There are 3 ways to turn a row about zero (a turn may also mirror it). The second row of each pair is the first, turned, with some noise. The first 30 pairs use one turn. New pairs use 3 turns, one after the other, and a turn may come again.
In the rows, zero is written as 128.
Known pairs, each followed by its turns in order:
119, 113, 131, 147, 159, 83, 158, 139, 64
168, 144, 153, 134, 125, 114, 85, 63, 128 | Q347

113, 118, 101, 145, 111, 113, 149, 94, 123
119, 117, 87, 132, 136, 120, 153, 99, 133 | Q589

145, 140, 165, 173, 102, 122, 129, 175, 46
151, 149, 112, 135, 159, 102, 71, 96, 52 | Q347

82, 129, 186, 100, 95, 190, 160, 111, 81
140, 131, 79, 110, 176, 62, 130, 196, 101 | Q343

103, 167, 138, 119, 69, 189, 142, 94, 100
112, 78, 92, 123, 169, 93, 107, 170, 82 | Q343

149, 77, 141, 123, 49, 141, 192, 96, 117
63, 160, 125, 98, 136, 101, 150, 161, 49 | Q343

118, 122, 110, 120, 73, 123, 97, 124, 154
117, 126, 134, 132, 150, 179, 145, 165, 112 | Q347

146, 127, 119, 192, 148, 146, 105, 105, 146
107, 129, 144, 136, 79, 117, 170, 120, 162 | Q589

108, 155, 142, 136, 153, 152, 126, 91, 106
157, 124, 123, 151, 163, 122, 94, 149, 124 | Q343

141, 85, 95, 179, 133, 149, 129, 152, 164
141, 71, 131, 105, 76, 148, 122, 145, 101 | Q347

123, 113, 118, 106, 169, 149, 167, 162, 111
107, 134, 124, 94, 129, 96, 111, 160, 84 | Q589

171, 165, 131, 137, 82, 150, 132, 90, 141
85, 102, 102, 123, 160, 160, 106, 125, 86 | Q343

114, 139, 73, 191, 136, 128, 112, 123, 103
140, 121, 128, 176, 78, 155, 80, 129, 112 | Q347

164, 130, 140, 129, 99, 89, 153, 117, 111
130, 166, 125, 86, 147, 143, 98, 114, 125 | Q347

125, 202, 193, 138, 118, 148, 101, 133, 160
108, 99, 66, 131, 188, 142, 102, 120, 178 | Q343

139, 106, 108, 89, 176, 126, 108, 94, 125
79, 154, 98, 128, 104, 165, 110, 146, 117 | Q589

134, 183, 114, 137, 91, 86, 116, 63, 115
160, 89, 82, 165, 132, 182, 170, 115, 148 | Q589

135, 145, 122, 119, 164, 160, 86, 161, 87
131, 150, 139, 147, 110, 115, 117, 205, 128 | Q589

181, 71, 108, 133, 94, 130, 147, 111, 69
140, 187, 168, 84, 93, 139, 115, 114, 71 | Q347

170, 124, 145, 171, 142, 98, 155, 54, 148
94, 185, 154, 158, 167, 173, 93, 119, 98 | Q343

88, 167, 153, 132, 120, 155, 113, 85, 117
120, 68, 121, 156, 133, 137, 118, 147, 167 | Q589

141, 149, 111, 88, 108, 101, 159, 141, 89
139, 174, 165, 118, 160, 112, 98, 139, 141 | Q347

118, 177, 101, 96, 97, 202, 131, 115, 80
112, 95, 120, 145, 194, 124, 156, 206, 146 | Q589

141, 124, 122, 116, 151, 118, 146, 182, 88
157, 149, 99, 117, 66, 125, 130, 133, 138 | Q343

168, 98, 126, 148, 82, 127, 151, 104, 85
145, 185, 131, 91, 109, 147, 111, 122, 82 | Q347

185, 138, 91, 127, 134, 140, 164, 187, 128
127, 112, 154, 86, 115, 86, 73, 168, 120 | Q347

124, 90, 127, 120, 107, 94, 149, 73, 132
98, 157, 179, 126, 143, 137, 138, 162, 103 | Q343

143, 86, 128, 143, 152, 129, 144, 121, 154
94, 146, 138, 112, 104, 120, 133, 97, 115 | Q589

146, 154, 135, 150, 146, 151, 140, 122, 95
124, 102, 137, 144, 110, 116, 158, 160, 109 | Q589

124, 126, 178, 118, 99, 162, 110, 114, 104
132, 127, 101, 83, 173, 106, 115, 147, 121 | Q343

New pairs, each followed by its turns in order:
136, 164, 116, 162, 124, 124, 64, 181, 130
138, 88, 139, 185, 192, 112, 132, 121, 128 | Q343 Q589 Q343

158, 161, 74, 133, 172, 135, 146, 93, 160
101, 162, 133, 136, 51, 96, 134, 150, 118 | Q589 Q343 Q343

108, 159, 194, 133, 188, 95, 104, 136, 93
141, 116, 167, 118, 107, 55, 183, 117, 168 | Q343 Q347 Q343

150, 156, 193, 134, 114, 126, 150, 175, 156
134, 64, 98, 91, 138, 136, 130, 165, 90 | Q343 Q347 Q347

67, 150, 153, 154, 170, 137, 137, 78, 138
112, 74, 107, 187, 112, 80, 117, 122, 148 | Q347 Q343 Q589

115, 149, 157, 152, 118, 152, 153, 98, 150
160, 156, 114, 123, 168, 137, 147, 109, 141 | Q343 Q589 Q589

171, 126, 119, 84, 100, 157, 97, 89, 159
167, 88, 154, 96, 128, 170, 81, 138, 133 | Q347 Q343 Q347

130, 147, 127, 103, 124, 135, 144, 152, 137
131, 119, 99, 111, 123, 143, 122, 131, 110 | Q343 Q589 Q589

85, 100, 126, 151, 163, 120, 143, 140, 121
129, 102, 111, 173, 123, 138, 158, 151, 137 | Q343 Q343 Q347

125, 98, 145, 115, 136, 130, 106, 102, 108
112, 101, 121, 148, 119, 162, 119, 119, 117 | Q347 Q347 Q343

129, 124, 110, 149, 118, 127, 129, 165, 167
127, 170, 136, 98, 146, 124, 130, 132, 155 | Q347 Q343 Q347

159, 111, 63, 137, 103, 133, 123, 136, 203
162, 140, 131, 33, 118, 149, 127, 104, 133 | Q589 Q347 Q589

84, 110, 175, 131, 165, 161, 166, 156, 147
108, 114, 158, 134, 179, 189, 88, 142, 146 | Q347 Q347 Q589

113, 127, 102, 94, 138, 154, 136, 117, 146
143, 159, 129, 112, 131, 148, 103, 150, 150 | Q589 Q589 Q589

164, 123, 181, 124, 100, 100, 98, 118, 122
179, 110, 160, 131, 135, 162, 95, 131, 143 | Q589 Q343 Q343

149, 151, 173, 79, 164, 129, 135, 95, 113
190, 125, 126, 120, 75, 120, 106, 99, 140 | Q589 Q589 Q589

178, 133, 82, 147, 138, 120, 144, 85, 74
93, 154, 194, 95, 88, 118, 153, 110, 130 | Q347 Q589 Q589

96, 94, 157, 93, 168, 129, 114, 146, 121
97, 119, 118, 112, 158, 189, 151, 124, 133 | Q347 Q347 Q589

124, 117, 101, 174, 166, 117, 51, 123, 109
101, 77, 63, 96, 161, 105, 113, 149, 138 | Q343 Q347 Q589

183, 162, 128, 123, 187, 80, 112, 104, 162
148, 134, 152, 134, 167, 75, 46, 138, 122 | Q589 Q347 Q347

95, 87, 129, 117, 154, 108, 71, 131, 122
105, 126, 83, 81, 136, 150, 89, 132, 119 | Q343 Q347 Q589

137, 95, 109, 123, 148, 188, 143, 105, 133
91, 140, 124, 162, 147, 114, 103, 157, 87 | Q343 Q343 Q347

138, 127, 117, 143, 141, 116, 166, 162, 203
109, 159, 97, 152, 134, 134, 161, 186, 90 | Q347 Q343 Q343

114, 80, 112, 96, 104, 128, 115, 130, 78
176, 153, 116, 144, 137, 164, 130, 155, 166 | Q343 Q347 Q343

146, 136, 121, 114, 133, 136, 108, 109, 109
112, 147, 128, 123, 114, 144, 145, 137, 150 | Q589 Q589 Q343

143, 140, 105, 124, 164, 170, 146, 103, 138
165, 128, 161, 118, 118, 161, 135, 129, 159 | Q589 Q589 Q343

105, 143, 49, 63, 131, 178, 107, 110, 83
179, 51, 101, 183, 80, 118, 143, 157, 97 | Q343 Q589 Q589

136, 148, 92, 61, 109, 111, 136, 115, 121
132, 87, 172, 117, 92, 154, 122, 107, 158 | Q347 Q347 Q347

83, 85, 133, 122, 128, 144, 138, 114, 145
123, 101, 112, 107, 109, 167, 155, 158, 129 | Q347 Q347 Q343

129, 131, 128, 127, 109, 115, 108, 120, 138
118, 113, 134, 118, 144, 121, 111, 115, 128 | Q589 Q589 Q589

73, 95, 78, 143, 126, 114, 130, 107, 155
124, 183, 115, 149, 170, 114, 130, 165, 165 | Q347 Q589 Q343

152, 146, 67, 156, 107, 120, 116, 216, 191
86, 136, 129, 64, 163, 56, 171, 182, 153 | Q589 Q343 Q589

94, 126, 121, 87, 139, 160, 84, 109, 89
80, 104, 114, 117, 126, 182, 157, 126, 158 | Q589 Q589 Q343

165, 119, 183, 159, 127, 132, 157, 87, 144
112, 117, 141, 162, 171, 100, 88, 87, 157 | Q589 Q343 Q347

106, 172, 192, 128, 117, 73, 110, 178, 80
161, 167, 110, 124, 119, 54, 190, 89, 157 | Q343 Q347 Q343

86, 141, 193, 145, 107, 121, 156, 89, 167
66, 99, 105, 84, 131, 118, 172, 124, 168 | Q347 Q347 Q343

